The same things were measured in two ways. Each way mixes the same 10 hidden numbers, adds some noise and spreads widely along 6 directions of its own, which tell nothing about the thing.
In the rows, 128 means zero.
Some things both ways: the first way, then the second way.
[154  73 141 144 108 122 127 116 135 184 115  98 104  83  74 113 143 139
  82 131 109 132 151 144 121 119]
[ 77 112 151 111 135  58 184 120  87 149  54 174  51 102 187 151  60  71
 160  89 137 158 103 119  54  91 183]

[ 78 154 114 159 179 133 102 211 174 157 167 109 150 139 131 110 118 138
 112 100 100  97 136 128 141 112]
[ 84 141 144  98 122 205 105 114  58  95 119  93 119 125 103 106 148 157
  97 124 130 130 149  97 138 148 139]

[123 136 140 128 161 116  90 142 117 115 114 125 153 107 144 158 143 103
 177 124  98 121 107 159 146 112]
[110 135 160 106 124 153 120 139 146 147 119 164  53 169 155 138 128 121
 191 105 160 164  87 126 112 114 172]

[126  74 156 136 114 138 164  57 136 143 122 105 130  71 160 147 161 133
 153  98 101 217 157 126 161 114]
[135  98 117 129 168 147 131 181 137 142 106 198  56 100  45 154  75 135
 126 185 156 106 135 188 146 148 151]

[109  93 130 124 155 124 117 124 143 135 131 102 142 115 161 147 123 105
 151 154 131  53 107 137 106 103]
[106  82 103 104 149 117 137 149 141 126 122 180 126 110  71 135 118 128
 144 151 142 126 138 157 149 129 133]

[179 147 153 173 141 126  85  88 105 179  59 136 174 103 158  86  97  81
 126 136  51 209 156 192 114  91]
[144 103 113 141 114 157  72 148 157 119 134 104 164 160 111  80 165 117
 151 124 154 100 132 146 178 105  80]

[145 122 114 146  68 151 166 111 181 165 149 103 120 126 141  87  91 142
  72 138 139 172 178 121  85  77]
[110  99 105 110 109 149 113 140 157 107 151 173 148  94  63 156 133 153
 115 219  98 124 140 156 184 137  70]

[127 110 134 129 141 117 111  91 155 200  88 108 134  95 161 144 127  86
 155 133 100 106 121 158 105 111]
[106 106 111 139 156 102 156 139  90 109  73 129  93  83  59 133  44  81
 136 149 143  66 154 145 113  84 103]

[117  90 155 126 162 112 117 100  92 118 111 136 146 144 107 132 142 125
 163 112 130 160 136 134 173 147]
[164  86  94 138 181  86 143 148 108 133  97 102 148  85  93  75 147 111
  96 129 124  97 169 148 168 133 105]

[147  78 135 143 150 137  99 121 157 147 139  86 134  61 128 175 154 113
 169 117  97  95 114 118 148 125]
[115 115  84 172 154 131  78 108 149 207 164 173 150 171 107 111 214 134
 190  77 156 107  83 161 218 107 107]

[115  87 128 129 136 106 150 158 123 126 138 130 111 198  79 131 138 183
 131 105 152 180 187  93 182 187]
[112  95  73 136 171  83 143 123  90 128 118 133 148  84  63 108 135 104
  91 130 136  96 159 133 162 134 111]

[211 126 142  88 108 127  90  69  93 101 105 130 159 128  97 129 109  97
 168 120 168 184 126 143 140 176]
[142 134 155  87 132 124 150  96 103 120  80 148  80 107 149 121 130  85
 161 131 138 142 113 103  96 128 115]

[177 136 151 107 108 105  97  78 115 110  98  96 152 137 155  80  99  72
 176  98 145 182 120 114 144 159]
[162 122 115  85 165 192 155 131 130 123 191 124 126  86 100 148 151 180
  89 171 111 146 155 122 184 180 157]

[144 163 123 128 100 127 116 111 162 148 122  83 129  83 184  75 129  81
 124 119 114 126 111 147 100  77]
[131 102 122  93 113  92 182  92 119  79 141  61 146  87 156 125 142 109
 114 122  95 143 157  72 125 113 105]

[107 107 131 121  88 109 141 180 131 106 159 134 104 164 138 161 131 175
 150 130 182 152 176 106 167 152]
[129 109 104  89 129 153 154 129 132 111 145 145 116  83  83 168 125 147
 112 165 137 142 146 130 140 137 133]

[ 82 122 129 129 105 122 113 187 138  99 187 133 107 157 130 109 140 162
  92 124 190 112 134 113 162 118]
[164  89 133  87 163 117 166 126 151 130 136 140 100 116 126 115 150 120
 151 116 153 148 135 119 141 148 167]

[ 91 116 116 129 125 164 150 129 142 140 172 126 122 104 131 118 146 162
  91 142 166 104 148 137 117  76]
[102 122 150  47  66 139 144 186 117  98 130 111 106  96 191 167  84 183
 127 148  66 204 134 121 128 117 176]

[113  77 108 105 175 183 159  79 154 101 174  92 144  82 144 165 167 131
 149 147 116  67 116 134 126  86]
[151  96 126  65 118 156 128 191  94  92 159  68 163  83 166  95 127 196
  40 149  78 169 185 119 189 183 185]

[111 170 123  84 136 111 123 115 129 147 130 111 138 125  98  36 110  85
 116 104 160  98 120 177 105 123]
[117 132 135 113 116 174 112 164  79 111 115  68 121 100 125 116 124 179
  93 141  87 131 159 131 162 124 128]

[ 96 110 113 139 122 130 145 176 177 158 157  90 108 112 130 135 137 146
 109 138 123  72 135 122 108  91]
[142  92  94 128 154  96 158 129 111 142 148 129 122  92 142 131 118 114
  96 109 137 127 139 127 155 145 162]

[137 114 149 118 105 118 124 125  95 118 120 116 140 118 120 124 126 133
 149 112 174 164 130 123 136 146]
[173 110  87 135 180 173 130 156 101 124 137  99 166  61  67 120 144 154
  75 182  91  89 182 166 181 160  77]

[122 154 115 117 175 159 126  90 155 111 136  91 169  65 222 133 157  84
 169 102  63 168 110 166 144  96]
[108 124 100  96 110 116 110 149 157 129 157 173 108 151 119 145 130 114
 162 130 154 156 101 127 154 121 147]

[156 157 131 125 103 123 121 134 122 119 111 104 145 103 146 135 117 105
 186 148 142  89 113 132  93  90]
[121  97  96 131 136 113 157 145 109 161 123 194 133  46 143 194  53 127
 111 172  87 121 126 182 144 117 125]

[118 106 135 146 110 152 160 113 122  95 151 114 130 104 170 138 171 167
 127 108 127 226 160 111 168 102]
[127 103 118  86 133 157 136 172 153 105 150 155 124 101  88 152 118 158
 115 196 102 152 150 151 152 150 128]

[139 136 123  80 112 114 139 115 136 129 128 101 117  94 132 106 143 105
 111 122 121 146 126 183 121 122]
[147 124 128 125 134 138 112 148 171 135 148 131  74 178 135 114 147 104
 168 104 181 140 103 124 138 121 154]

[117 111 172 179 164 118  76 103 117 172  90 120 159 113 135  76 125  94
 109 104  95 163 116 139 139  93]
[ 84 107 173 113 140 146 128 116 104  73  54  85 112 135  63  69 164 126
 162 148 103 107 162 114 105 105  64]

[120 169 117 114  89 118 145 162 145 139 142  97 122 120  92  59 113 124
  78 126 147 103 116 149  72  68]
[131 131 104 134 132 134 126 179 160 163 184 143 150 100 177 166 126 167
 105 178  45 166 123 162 187 122 117]

[122 138 117  99 137 118 119 155 131  87 161  99 117 148 128  74 147 129
  98  98 136 160 131 131 171 144]
[ 73 125 137  76 163 151 158 153 125 113 126 183 108 104  90 150  86 141
 125 179 112 163 144 134 115 128 166]

[134 111 114 127 120 119 152 140 145 158 121 110 105 122 151 126 136 138
 120 157 107 126 174 155 123 114]
[ 99  80  99 120 100 133 103 137 147  96 150 111 144 154  86 114 141 127
 141 106 172 115 139 126 160 109 127]

Other things, the second way, with their names:
(131): [154  81  89 119 143 135 128 154 156 112 142 126 145 101  64 125 153 141
 110 165 138 115 159 157 169 141  98]
(688): [135  99 103 166 168 134 102 153 126 119 115 109 135 129  52  79 138 112
 119 152 139  66 158 158 175 121  77]
(107): [162 103  90 102 142  95 134 107  90 117 120 138 134 102 135 105 161  72
 108 111 152 125 131 111 132 176 116]
(93): [100  96 129  89 107 169 108 141 137 110 113 166 135 122  97 133 146 150
 139 157 139 149 132 149 134 133 119]
(210): [ 80 121 187  89 115 215 113 156 107  78  97 155  56 137  78 138  99 164
 137 193 114 138 136 139 106 160 137]
(703): [181 110  96 100 136 118 164 160 116 176 172 161 113  60 207 188  73 143
 104 129 102 157 117 155 170 152 193]
(11): [182  62  94 139 174 107 157 107 106  97 145  65 157  78 104  75 161 107
  32 123 152  90 189 108 171 184 127]
(286): [146 172 116  98 134 174 132 135  90 105 145  85 106  98 134 136 118 120
  89 150 119 138 144  95 133 137 126]
(368): [ 98  89 102 151 181 211 107 186 154 140 162 198 138 110  10 161  88 182
 120 219 112  84 153 217 190 141 114]
(221): [166  86 110 143 199 140 140 156  87 158  96 156 104  80  93 113 107 124
 105 136 140  88 151 183 152 167 148]
(121): [141  98  82  74 139 129 164 160 140 119 199 100 184  88 146 145 107 158
 115 120 106 151 162 124 182 118 174]
(389): [151  96  73 130 189  94 172 123 110 138 111 163 130  53  64 146 122  96
 106 166 124 100 154 156 139 143  92]
(108): [169 133  96 107 160  40 182 136 115 144 115 144 118  62 176 143 108  70
 125 154  72 147 128 124 124 124 100]
(642): [132  67 113  89 105  53 166 126 114 128 109 139 141  75 183 133 118 112
 129 106 107 154 131 126 137 125 142]
(379): [181  62 115 130 148 103 131 122 119  64 127  27 173  99  87  32 204 124
  56 149 108  88 200 101 190 176  66]
(411): [159 111 114 140 151 135 120 169 146 185 146 176  99 117 141 148 106 142
 169 138 112 115 104 185 188 124 141]
(611): [142 142 128 129 187 136 143 135 122 144 113 154  62 128  87 121  88  84
 166 135 163  96 120 133 131 112 141]
(78): [122  62 103 120 115 109 114 143 123 108 112 125 161 105  94 102 149 136
 110 136 130 113 155 150 167 139 104]
(614): [ 72 122 121 114  86 143 110 139 151 141 148 159 139 142 152 171 140 153
 181 130  95 166  97 144 144  84 110]
(678): [107  83 130  67  74 156 122 162 114  77 116 106 138  94 106 137 107 175
 119 150 117 145 160 132 148 122 135]
(186): [109 129 119  71 120  94 168 158  82 140 119 184  86  62 210 182  85 125
  66 150  87 211 119 123  97 175 197]
(155): [130  98  98  96 120 140 127 131 125 156 151 180  97 117 108 164 128 145
 155 104 176 139 105 144 168 142 178]
(361): [145  99 123  64 133 143 156 151 138  92 145 122 101 111 116 130 102 124
 115 130 174 154 152 109 124 142 191]
(559): [145  86 128 105 145 145 123 126 118  89 127 113 121 128  75  86 172 125
 125 142 138 110 154 120 156 177 110]
(300): [149 106 119 126 137 106 149 133  92 148  60 155  94  61 134 143 100 105
 110 146 130 121 131 157 113 123 111]
(468): [ 81 131 153 116 109 126 111 111 155 153 107 181  87 168 146 137 189 124
 209 118 120 172  76 129 120 102 105]
(79): [140 127 167  84 105 149 136 151  84  96  90  68  75 112 177 100 111 136
  99 111 132 157 145  95 109 135 174]
(53): [111 154 183  73  86 199 114 168  86  90  84 104  55 123 153 136  75 153
 134 153 114 156 130 115  98 123 156]
(59): [ 99 101 124  79 104  88 162 136 137 119 145 124 112 115 162 147 124 143
 145 109 109 181 127 103 137 109 171]
(599): [ 88 109 130 125 136 187  94 134 111 118 129 130 112 147  51 106 147 162
 133 131 158 104 140 138 170 132 135]
(669): [144 103  96 127 164 111 167 121 127 117 146 119 127  91 105 137 108  97
 112 140 132 107 150 125 140 127 121]
(427): [158 116 137 128 186 154 125 143 129 118 134 102  63 162  64  76 143 114
 153 112 180  91 142 120 158 150 156]
(407): [ 85  95 115 120 113 155  98 145 102 102  85 140 139 104  46 123 168 163
 118 174 101 119 151 161 145 139  62]
(284): [ 94  70 124 103  81 102  99 138 158 114  95 183 128 154 123 121 145 102
 190 117 157 143 104 152 121 110 105]
(204): [109 141 134 117 161 144 121 133 135 133 111 154 130 130  93 104 117 105
 176 161 119 110 128 137 151  85  90]
(398): [162 124  84 131 166  98 149 159 158 176 196 162 132 101 171 161 132 132
 118 152  79 156 116 151 191 146 143]
(10): [142  84  85 119 155 109 140  97 106 124 120 166 139  88  85 122 128  77
 106 129 180  96 139 132 144 151 118]
(129): [111 101 125 106 150 116 123 155 118 127 117 173  97 131 109 112 131 118
 127 139 135 143 127 140 138 166 155]
(308): [ 88 154 133  29  85 157 143 155 148 131 198 139 140 118 203 180 163 212
 141 143  50 252 112  96 162 126 183]
(561): [112 103  80 127 130 146 108 136 104 152 161 122 168 107 114 134 188 177
 101 111 109 139 138 146 193 148 126]
(466): [154  98  82 150 137 157  99 115 134 153 158 117 148 121  76 117 196 153
 121 114 163  96 132 144 211 136 103]
(569): [131  98 125 119 110 128 109 108 127 124 112 164  49 149  84 131 187 119
 150 118 184 132  99 124 137 177 128]
(98): [120  93 111 118 146 105 147 157 156 127 112 154 128  89  74 141 142 148
 136 187  89 136 147 165 153 115  84]
(654): [107 147  94 124 160 106 155 115 110 146 137 141 159  81 143 146 121 100
 118 152  81 137 133 124 138  96  93]
(126): [106  87  85 125 143 104 140 122  72 134 111 134 145  90 113 131 132 116
 113  95 131 116 141 141 135 140 130]
(581): [ 60 109 171  64 107 130 161 149  81  66  54 118  80  85  94 131  83 151
 121 171  89 156 163 112  84 114 135]
(592): [170  99 116 120 145 158 114 137 104 133  97 136 136  90  99 108 148 131
 128 151 126  98 145 161 161 150  89]
(487): [171 113 112 137 174  81 164 126 106 137 123 128  55 107 117 120 102  74
 136 113 151  96 125 121 139 149 149]
(620): [ 87 121 123 133 126 128 113 110 120 140  92 156 107 147 107 126 131  93
 194 100 163 113 104 135 116  78 106]
(160): [123 109 116 105 146 152 137 149 119 107 125 110 117 106  74 121 104 139
 123 139 149 112 158 130 150 112 144]
(301): [138 110  98 103 171  85 171 128 101 121 125 112 106  87  97 116 124 109
 105 122 137 125 154 109 144 137 152]
(621): [153  96  92 133 130  69 132 116 120 148 152 115 132 120 171 106 195 109
 107  89 120 147 118 113 169 162 128]
(631): [161 112 117  88 141 156 139 137 129 108 150 137 130  88 118 132 135 134
  89 177 121 142 148 125 155 171 128]
(54): [112 126 111 123 157 151 150 164  79 131 102 147 112  40  79 169  80 165
  72 207  66 119 161 168 146 138 107]
(151): [137  89 103 139 194  97 166 149 123 126 140 112 161  75 100 103 102 120
  90 163  84  97 177 146 175 124 115]
(83): [109 114 156  78  92 167 127 159 132 105 138 136  44 153 135 157 109 158
 160 118 150 169 110 119 119 147 196]
(174): [130  84 141 101 142 118 161 110  65 117  48 138  84  74 111 122 118 108
 128 114 146 117 144 133  90 147 133]
(263): [165  98 126 128 149 155  88 156  87 150 100 140 102 134 126  79 162 133
 124 103 154 110 125 160 166 185 147]
(340): [119  92 122 111 127  95 140 150 170 141 109 215  56 127  77 165  84 104
 201 154 165 122  97 164 136 106 137]
(67): [124 113 108  86 130 123 143 123 107 110 114 146 113  94 109 135 152 118
 105 144 135 155 137 115 120 158 127]
(464): [136 110 146  92 126 152 126  96 127 111  89 164  78 132  89 116 164 101
 171 135 177 128 112 116 112 148 110]

Some of these things the first way, each followed by its name:
[164  70 130 102 112 128 127  84 130 140 124 107 128 119 135 167 108 116
 187 157 176  94 144 123 126 173]
(155)
[141  80 136  84 141 111 125  53 132 139 115  93 129 121 126 113 133  94
 154 105 144 143 126 132 150 175]
(301)
[136 147 140 106 159 139 113 112  83 107 126 117 177 132  84  75 104 113
 133 109 158 138 113 153 115 138]
(263)
[109 135 125 139 135 137 143 146 129  61 164 115 113 133 152 136 223 168
 146  68 103 224 147  87 231 103]
(151)
[ 80 124 133 166 156 147 150 130 155 123 143 121 149 144 160 128 145 147
 129 118  89 157 144 106 136  50]
(379)
[ 70 151 114 110 138 141 123 134 182 127 182  94 115  71 206  95 173 104
 110  88 112 127 121 164 164  94]
(160)
[151 104 129 110 137  94 116 120 130 159 104 113 126 172  92  98  93 107
 139 139 138 104 155 138 123 168]
(599)
[123 146 115  88 146 137 115 107 144 159 128 120 150 103 114 124  99  83
 131 148 151  51 101 193  68 105]
(53)
[105  65 126 165 110 151 146 131 161 199 144 136 111 132 127 144  94 163
  91 188 163  63 182 136  84  94]
(678)
[112 105 166 163 136  91  93 153 113 158  92 128 154 160 135 141  81 120
 166 126 147 120 122 119 116 143]
(389)
[115 131 148  80 112 109 138  89 100  84 130 113 133 119 145  92 144  99
 160 113 168 139 108 143 141 111]
(98)
[127 128 110 110 146 156  94 133 158  94 181 117 130 103 144 161 175 129
 131 101 123 141 115 141 180 119]
(204)
[112 142 166 163 138 118  80 126 119 178 107 109 168  96 146  55  78  85
 120 120 139  97 106 151  92  95]
(174)
[129 104 126 108  95 131 155 103 124 106 142 137 118 149 141 160 146 151
 157 135 178 167 165 117 155 134]
(340)
[111 112 123 112 144 126 127 112 146 125 139  99 126 113 160 134 150 108
 156 136 131  76 118 134 131 104]
(59)
[ 94 117 134 176 136 165 133 158 136 111 167 131 139 115 163 158 157 170
 146 134 129 124 151 103 154  64]
(642)
[144 121 157 134 157 120 108 104  90 105  96 126 179 135 150 130 109 108
 190 104 110 202 137 142 157 155]
(67)
[108 148 141 169 135 130 122 154 136 138 124 110 153 131 136 117 137 136
 129  97 109 167 124 110 128  81]
(398)
[ 74 128 153 179 126 115 131 171 127 147 128 137 136 136 176 110 117 147
 116 123 118 172 158 133 138  83]
(131)
[212 114 153 103 111 121  92  47  88 114  78 120 168 114 138 118  89  72
 193 129 144 191 127 148 132 170]
(464)
[ 99 148 147 136 130 111 117 175 100 103 133 160 156 148 120 159 123 141
 186 117 148 138 142 148 155 112]
(300)
[132  78 131 144 105 128 145 135 156 151 130  75 110  86 152 150 147 134
 129 153 119  90 120 107  99  90]
(368)
[127 127  92 105  97 145 143 180 176 113 186  95 110 120 142 133 119 153
 108 140 158  99 147 130 114 123]
(10)
[ 84 165  91  77 133 141 148 173 162  96 189  82 128 117 137 112 131 122
 115 142 171  16  77 146  69  65]
(210)
[110 146 115  70 131 166 144 112 128  53 182 101 144  81 144 183 193 137
 172  94 172 136  78 127 149 111]
(108)
[137 136 129  95 147 137  98  84 156 125 135  98 137  71 167 142 171  86
 159  80 107 173 102 155 166 134]
(611)
[125 125 112 108 104 105 129 170 152 131 138 102 104 133 136 154 135 131
 144 145 154  77 120 126 107 118]
(669)
[ 69 120 123 174 145 148 154 190 143 120 167 134 133 144 150 148 146 182
 119 139 122 116 162 115 140  67]
(78)
[158 131 147 125 153 110  94 122  81  91  96 137 174 138 156 143 106  94
 209 156 120 122 122 157 133 128]
(93)
[ 79 148 140 115 135 127 142 136 136 109 152 106 143 112 140 123 150 124
 165  84 143 130 116 126 148 108]
(54)
